All groups share one centre, and each spreads out both ways along 12 directions, with some noise.
Known rows, each followed by its group:
[ 16  -9  28  18 -21   0 -31  24  -9 -15   6  13 -18 -10  -5  32  -8 -18
  -4  -3 -14  16   3  -4  31]
(1)
[ 12   7  15  12  -7 -14 -16  -2 -13  -3   8  -7  -5   2  -4  -6  -2   6
   0 -10   5   6   6   3  10]
(3)
[ 10  16   8  -2   3  11  -8   9  -8   8   7   4 -29  -6   6 -17   0  -6
   1  -4  -8  14 -12   0  19]
(3)
[-10  -2 -11  -5 -15  -5   3  11 -11   9   1  -7 -10   4  10   1 -24   8
 -13   5  -7  15   2   6  10]
(0)
[  0  11  10  -4  -8   2  -6   6   2  -6  -8   0  -3   7  -1   1 -10  16
 -12  -7  -2   6  -1   2   1]
(0)
[  3 -13   4  -1  15  -3 -17  12 -16   7  -7  -7  -5  -1  -1   9   3  -9
  -9   9  -5   6   1  -5 -20]
(3)
[  0   7  -9   0 -13   5  18   1  11  12   5   3  -3 -21  -7 -14   3   4
   3   8 -31  11 -16  -4 -10]
(1)
[ 29  -1   8  -1  -5 -11 -11  11  -5  -7   5   4  16  -3  -6   8   1   0
  -8   4 -16   2 -16  -7 -20]
(3)
[ 11  -4  19  -1  -7 -12 -12  16   2  15  -3 -26 -15 -19  -4   2  -6 -41
 -11  10 -12  14   2 -12  16]
(0)
[ -1  -5  18  -7   2  -1 -19   2   0   2 -20  -8  -2  21  13  13  -4 -14
  -4  -8  17  -2   7  -6  24]
(1)
[  1   9   5   4  -4 -19 -25  -5 -16  -3   9  12   2   3   1  -3 -18   7
  10   5  -8   2  -9   0  23]
(2)
[ 14  -5  19  -3   5  -9 -18  14 -32  -5  -2  -2 -11  10  23  -6  -4  14
 -10  -5  11   7   9 -10  16]
(0)
[ -1   7   0 -11  -6 -10 -17  -7 -18   0   6  16  -4   4   6   5 -28  10
   8   1 -11   5 -15   1  27]
(2)
[ -2   4   0 -15   0   7  -6   1   1   0  -7  14  -9  -2  10   2 -18  -3
  -3   4 -12   6 -14  -4  16]
(3)
[  2  10   9   3 -24  -9 -11   5  -4  -3   9  13  -1   0  -9   4 -15  18
   7   0 -19   8  -7  -1  27]
(3)
[ -6  -7   3   1  -9  -1 -12   4  -6  -1  -1   3   6  21  -9  13   6  23
   9  -9   4  -3   6   5   7]
(0)
[  3   7  15   2  -5   9 -23  17 -21   3   9  21  -5  -8 -10   9   3  11
 -10   8  -9   9   4  -3   9]
(1)
[-13   0 -10   0 -20 -10   5  -5  -5  17   5   0  12   5  -5   1  -5  19
   7   6  -6  -4  10   0  13]
(0)
[ 10   8  -4  -1 -10   9  15   6 -13   9   7   6  -1   6  19  -8   2  10
 -18  -4  10  10   8   2   6]
(2)
[ -3  11   2  -5  -3   3  -2  10   6  18  -1 -24 -19   0 -15  -8   0 -14
  -2   0  -9   0  -2   7   0]
(1)
[ 14  13   2  17   6  -6  -1 -13   9 -11   1  -1   0  -8  11 -25  -2 -23
   0  -4   8   2  -8   1  -1]
(0)
[ -8  10  -9   0  -5   3  -4 -10  -4  -1   2  14  -1  17  11   2 -16   6
   0  -2   7   7  -9   8  17]
(2)
[  5 -10  15   7 -10 -15 -21  14  -5  -9   3  -3  -2   6  -1  17  -6   0
  -5   6   1  12   4  -9  29]
(2)
[  0  -8   3 -11  11  -7 -21   0  -9   7  -5  -7 -10  19   9  11 -11 -34
  15  -6   4 -11  -4   3  28]
(2)
[ -7  -3   1  -8  -7 -14  -4  -8  -4  -2  -6   5  22  -2   6   8 -17   3
  -7  10   0  -4   7  -9   5]
(3)
[  8   3  20  -4  -9 -12 -11  -4   0   3   1   2   5  -8 -13   3   3   6
  10   0 -13  -1  -3 -11  24]
(0)
[  8   4   8  -2 -12  -1  -4   9  -7   6   2  -5 -10  -7   1  -4  -8  -2
  -8   0 -12  14  -6  -3   7]
(2)
[ 12 -11   5  -1 -17 -10  -6   3  -3   7  -7  -7  10   9  -4  20  -2   0
   1  -5  -5   5  -4  -5  -2]
(1)
[ 13   2  24 -15  -1 -15 -15  -5   0   8  -8 -10  14 -19 -29   7   7  -9
  11  -7 -17 -26   1  -5 -12]
(2)
[ -4   7  -2 -11   7  -5  -4  14 -25  37  10 -16   6  -2 -18 -11  17  20
 -17  21  -8   4  14  -2 -28]
(1)
[  1  14   5  -1   2  16  -8   9  12  11  -9  -8  -9   5 -26  -3  18  -8
  -2  -3  -9  -3  -6  11 -25]
(1)
[-20 -20   3 -21   5   6  -4  -5   1   4 -15   6   4   0  -6  30  -2   9
  -6   9   3   3   9 -12   0]
(2)
[ 14 -19  -9 -11 -14 -10  14 -15 -17   1  13   2  11 -19  -4  35 -15  -8
   3  -8 -13   3  -5   4 -12]
(1)
[ -8  21  -4  -1 -16 -12 -11  -1 -23  11  27  20  25   5  -4   4 -17  25
 -10  13   5 -10  16  10  15]
(0)
[-17 -18   6  -7  -8  -5  -9   4   7   6 -14 -11  -1   6 -13  27  -3  -7
   0   4  -1   4   7  -4  11]
(3)
[ -6   6  23  13 -19  10 -26  22   3   0   7  10 -10 -11 -29  21   6 -11
  -3   3 -11  -4  17   5  21]
(1)
[ 13  14   3 -23   0  -6  -8   0 -46  17  26  15   2   6   7   2  -8  23
  -3  -5   1  -2   2   5  22]
(3)
[ 10  13   5  20 -28 -13  -3  10   5   2   6 -14  -8  -4   0 -14 -17  -8
  -7  -2 -13  15  -7   5   9]
(0)
[ -9   3  26  17   4   0 -27  12   4 -11  -8  -9 -33   1  -6  -1   0  -8
  -6   0   7  24   8  -6  26]
(3)
[  4  22  -2 -28  -5  25  12   4  24  24 -15   1  10  -2  -6  -9   3 -24
 -15   5 -13 -24 -10   6 -12]
(3)
[  9  -4   5  -4  14  -3  -8 -25   2 -12   4  28  29  -2 -10  12  16  10
  23  -3   1 -16  -8  -9   4]
(0)
[  7  -2   9  -4 -10  -8  -5   9  -8  -1  -3  -4  -2  -4   1   7  -7   7
  -9   2 -10  10  -2  -8   4]
(0)
[-23  -2   1 -18  -2  10   1  -2   6  15 -21 -12 -11  13  -1  10  -3  -1
   1  -5   6  -6   6   3  11]
(0)
[  6 -11   1  -3   1   1 -14  10  -8  11   2  -4  -5  11  -4  15   4 -10
   6   1  -4   1  -4   2   9]
(2)
[  3 -10  11 -15  -3  -7  -7   2  -3  -7   0   8   5   1   2  17 -11   3
  -1   4  -3   1  -3 -10  21]
(2)
[ 16   5  -7 -16  -6  15  11   7   8   7   5  13  -8  -8 -10   2   4   6
   5   3 -34  13 -35   3 -14]
(3)
[ -5   6   9  -9 -13  13  13  -5   8  -4 -18   5  -4 -11   1  10  -8  21
 -26  -1   0  19   5  -3  -9]
(2)
[ -2   4  -1 -17  -6   8  11  16   0   5  11  12   8   6  -1  11   1  18
 -18  10   1   4   4  -3  12]
(2)
[  3  -4  20   6  19  -1 -26   3 -23  -4  14   7   0 -13  -9  12  16 -18
  -3   3  16 -16  27  -5  12]
(1)
[ -1  18   4   2 -20 -13   1  -3  -2   6  -6 -13  -5   4  15 -15 -26  -2
  -8  -7   4  -1   7   5  26]
(0)
[ 10   1   4  -1  -2   1  -3  -2  -4   6  -6  10   5   2  13 -11   3  -1
   6  -1  -1  -4  -6 -10  12]
(1)
[  7   6  18   7  -2  -8  -3  -1  10 -12 -10  -4  -3 -21   1 -11  -5  -3
 -14   3  -7  15  -2 -13  -5]
(2)
[ -1   4   6  -7 -13 -22  -5  -8  -9   3   6  -5  11  -1  -3  10 -18   8
  -4  -1  -1   0   5   0  15]
(1)
[ -1  18  19  -8  15  17 -11  19   0  12   2  -2 -37 -10  -1 -18  10  -6
 -19   9  -1  25   0  -7  20]
(3)
[ -7   3  -6 -15   2   0  -3   4 -19  15   9  -4   0   2 -22  12   1  28
 -13   8  -6  14   1   4 -23]
(3)
[  4  20  15  14 -17 -23 -16   0   8 -21  23  12  14 -16 -28  -7  -6  24
   3   7 -14   4  -1  -2  11]
(1)

New rows. What belongs after each?
[  5  15  -3  10  -9 -16 -12  14 -21  10  28   9   3   6   9 -19  -7  10
  -4  16  -4   6   1  -2  26]
(2)
[ 4 -3  0 -3 -4  0 -2  7  5 -3  4  3  1  6 -3 10  0 -2 -2  1 -1  3 -7 -1
  8]
(2)
[-23   6   5 -15 -15  16 -14   9   5  20  -5   4 -15  12 -20  18  -3   5
   8  -2 -11  -1   4   7  31]
(3)
[  1  -4   6  -8   2  -2 -16  14 -29  19   9   1 -11   3   0   0   7  14
   0   6  -6   7   7  -5  13]
(0)
[ -1   8  -3   2  -6  -5 -10  -5 -10 -10  13  18  17  12   1  10 -15  14
  -4  -3   9  -6  -1  11   5]
(0)
[ -1  11 -11  -5 -23   6   4 -12  -1   8   4  26   0  -2   8 -13 -17   4
  22  -6 -26  -9 -18   9  25]
(3)
[ 16  13  10  -7   1   2   0  11   2   4   9  -4   9   0 -11  -5  16  -6
  -8  -1   4 -16   6   1  -3]
(2)
[  2  21   8  13 -13  -9 -17  16  -6   1  16   3   6   8  -7  -8  -2   8
 -12  10   4   4  10   5  18]
(2)
[-10  -4  -5 -13  31 -10   3   3  22  -4  -7 -15  -8   0  -9 -23  12   8
  10  21 -10  15 -24 -20 -11]
(1)
[  3  -3   4  -1  11  13  -5  14  -3  -1 -16  -9 -17   3   4  -7  11   4
 -14   1  -4  13  -5  -3 -28]
(0)
[  9 -12  11  -6  13 -12 -21  10 -18  -8  -8   0   5   7  -2  19  -2  18
 -20  12   1  29  -7 -17 -20]
(1)
[  5  26  12  -1  -2 -23 -14  -9   2 -16   3   4  17  10  -3 -19 -12  30
  -5   2   7   3  -7  -6   7]
(1)
[ -2   0   6   5  -4  -1 -13  -4   9   6  -3  -2  -6   5 -10   6  -1 -15
  12  -2  -2   0   0   1  16]
(0)
[  5  -5   3  11 -13 -17  -4   5  10  13   7 -16   5 -21 -10   1  -3 -31
  -9  16 -10   9   4  -9   4]
(0)
[ -5  -3  -8  11  -7   0 -12  30 -10  -1   7  -8 -17   4   2   9 -19  -5
 -29  19 -10  29  -1   8  -8]
(0)
[ 10  -8   5  -5 -10  -7   1  -2  12 -12   3   8  22  -4 -15  20   2  12
   0   6 -11   6 -11 -11  -2]
(3)
[ 10  -9   3 -17  -1 -16  -8  -5 -22   0  -7   8  10  13  26   6 -19  20
  -9   4   2  15 -12 -15  13]
(1)
[-26 -20  -9 -19  23  -4  -4  -8  -9  20 -10  -1  -4  -4  10   7  -8 -14
   0  22   0   3   4 -16   9]
(2)
[  3  12  16  -4 -13  -9  -7   3  -5  -1  -4  -2  15   1  -3  -5  -5  18
 -15  -5   5  -7  16  -6   0]
(0)
[ 23  -4   6 -18  -4  -3  -2   3  -8  16   2   2  22   7   2  13   8 -19
   7  -9  -1 -26  -2  -1   7]
(3)
[  1  17  10  -9  -9   8 -10  -1  10   9  -6   1  -1   5 -21   4   5  -1
   5 -11  -9  -8  -8   7   3]
(0)
[ 15   0   9 -11   8   0 -12  -6   4  -9   1  15   8  -9  -8  18  -1  -9
   1   2  -9   0 -17  -7  -1]
(0)
[-14  -3  -7 -14 -10   9   9  -7  12  10  -4   6  -7  -3  -8  13  -5   6
   9   0 -15   7 -11   0  10]
(3)
[ -9  12 -12   1  -5   9  -8  -8 -10  -7   9  20  18  30 -12  12   1  33
   9 -12  12 -19   2  22  -8]
(0)
[  4   7   9 -10  -8  -2 -17   9  -8   6   6   5   2   1 -16  17  -6   5
  -5   2 -10   5  -2   1   9]
(0)
[ 10   7  15 -25  -7  -3 -15   4 -11   8   2   6   1  -7  -7  13  -8   5
  -3  -1 -12  -1  -5  -5  15]
(0)
[  6  -9  13 -20  -2  -5 -13   8 -17   1   3  13   2   1  -9  20  -1  23
   2   3 -14   7  -4 -12  14]
(0)
[-14 -28  -3   1  -5  -6   2  -8  18   3 -20  -1  10 -11   6  10  -7 -20
  11  12 -13  -1  -1 -17   8]
(3)
[ 14  20  11 -23   5 -10   2  -6  -8   7   8   7   6 -24   4 -20 -10   0
  -3   2 -16  -9 -10  -5   2]
(2)
[  3  14  23   4 -40 -13  -5  11  16  24  -2 -21   6 -19 -36  -8   9   3
   0   6 -28   6   5  -8   8]
(0)
[  7 -11   3  -5   9  -6  -3   6  -5   0   4   2  -6  -4   4  -4   5  -5
   7   8 -11  11 -13 -13   6]
(1)
[  1   5   9   3  -3  -4  -1 -10   5 -15 -12   1   0   7  10  -9  -6   6
   2 -13   9  -2  -2  -2   8]
(0)
[ 10  11   2  -2   1 -10  -6   1 -10   6  13 -13   2  -7 -23  -3   4   3
  -5  -1  -7   0  -1   7 -25]
(1)
[ -1  -6   6  -8 -10  -5  -6   0  -7   9  -5  -6   4   7  -1  16  -7   0
  -3   2   0   1   5  -3   9]
(1)
[  8   0  -4   3  -7 -10  -6  -5 -11  11  19   5  14  -5  -6   9  -1 -12
   9   3  -5  -7   1   1  13]
(0)
[  7 -23   2  -5   6  -4   5   3   4   7  -3   0   4 -23  -5   6  15  -4
   4  19 -23  16 -10 -25 -17]
(0)
[ -4   5   9  14 -12 -12  -7  -1  -1  -5   6  -4  -7 -11  -3  -7  -8  11
  -4   5  -5  20   1  -7  14]
(3)
[  5   6  -5   0   1   3  -7   4  -9   4  13  14  -7  -1 -10   2   2   4
   8   5 -20   8 -18   4  -1]
(0)
[ 19  -1  14   8   6  -2  -6   0  -9 -10  -5   4  15   7  -2  -6  18  22
   5 -14   7 -10   3  -7 -22]
(0)
[ -5  18  -1   4 -30  -6 -19   0   2   9  20  12  18  17 -43  21   2  15
  17  -4 -11 -14   0  22  15]
(0)
[ -1 -11  10  20 -21 -17 -23  12   1   0 -14  -8  16  -2  -6   8  -7 -12
   2  10 -13  -7   8  -7  -7]
(3)
[  0  -7   4  -2 -10  -8  -4  -5   3   3  -5 -13   0   3 -13  13  -1   0
   2  -5   0   5   2   3   2]
(3)
[ -1   4   1  19 -10 -11 -14   7  -3  -3   6   1   2  13   5  -3  -6   2
  -2   8   5  12   4  -1  22]
(2)
[  7  15  17  -2 -17   1  -5   0   0  -9   3  10  17  17  -1  11   0  14
 -14 -13  21 -11  16   4  19]
(2)
[ -1   1  17  -4 -26 -13 -12  10  -2  -1  -2  -3   3  -1 -12  11 -12  22
  -7   1 -13  12   3  -9  19]
(0)
[ -3 -16   3  15 -12  -9  -6   2   2   7  -6 -12   1 -10  -5   1   6  -9
  10   6 -12   3   5 -10   0]
(3)
[ -3  -1  18 -13 -13  -4   0   6   8  14 -17 -21 -13 -10  -4   0  -7  -8
  -7   2 -11   9   3 -11  16]
(0)
[-10  -9  -5  12 -11   0 -23  10  -1   7  11   4 -17  12 -18  18   2 -10
  19   7 -12  12 -10   6  27]
(0)
[-23  25  29 -21 -19   3  -8   2  19  12 -33 -22  -9   1  -8  -5 -20   7
 -29  -4   4  -2  17  -3  13]
(0)
[  4  -9  17   2  -6 -24 -15  12 -19  11  11 -12   9  -4  -4   3   2   0
  -2  11   5   1  21 -14  22]
(1)
[ -9   8  12  12   4  -3 -18  11 -15   1  12  -5 -23 -10 -22  -2   9  32
 -15  12  -3  38   7  -4  -5]
(3)
[  0   1  21   1 -31 -11  -4  17  11  13 -16 -31 -10  -7  -8  -3  -8  -6
 -14  -1 -11   9  10  -6  14]
(0)
[ 21   4   1  -2  -4  -5  -4   8  -5  -1   0  10  16 -12   1  -6  -3  -2
  -8  11 -22   2 -18  -8 -17]
(3)
[ 20  -8  -7   4 -11 -13  -3  11 -27  11  20  -1  -1  -2  12   1  -7  -8
   3   1 -11   6  -5   1   9]
(0)
[ 15   7  14 -21   3  -7  -8  -8 -15   4   4   6   8 -16  -7  -1  -7   2
   8  -7 -15 -13 -11  -4  -1]
(2)
[  5  21  28  -2  -9  -8  -7  -3  10   6  -9 -10  15 -19 -15 -16   8   4
 -16   3  -1  -7  13 -14  -5]
(0)
[ -8  -3  -3 -35   4  11   4 -20 -12  11 -15  15  -4 -14   0  17 -15  13
   2  -4 -18   4 -15  -2 -12]
(2)
[ 13  -4   3   2 -15  -8  -7  11  -7   1   5  -1   2  -1  -7  10  -3   8
  -1   1 -14   7  -5  -1  -1]
(0)
[ 18  15  21   7 -12 -16 -26   9 -12   6  18   5   2 -14 -13   1  -4 -14
  -7   9 -13   7  -4  -5  22]
(0)
[  7  -3   2 -18   3   4  -7  -6  -3   7  -1   4 -15   5   9  14 -13 -25
   8  -7  -4  -3 -15   4  25]
(0)
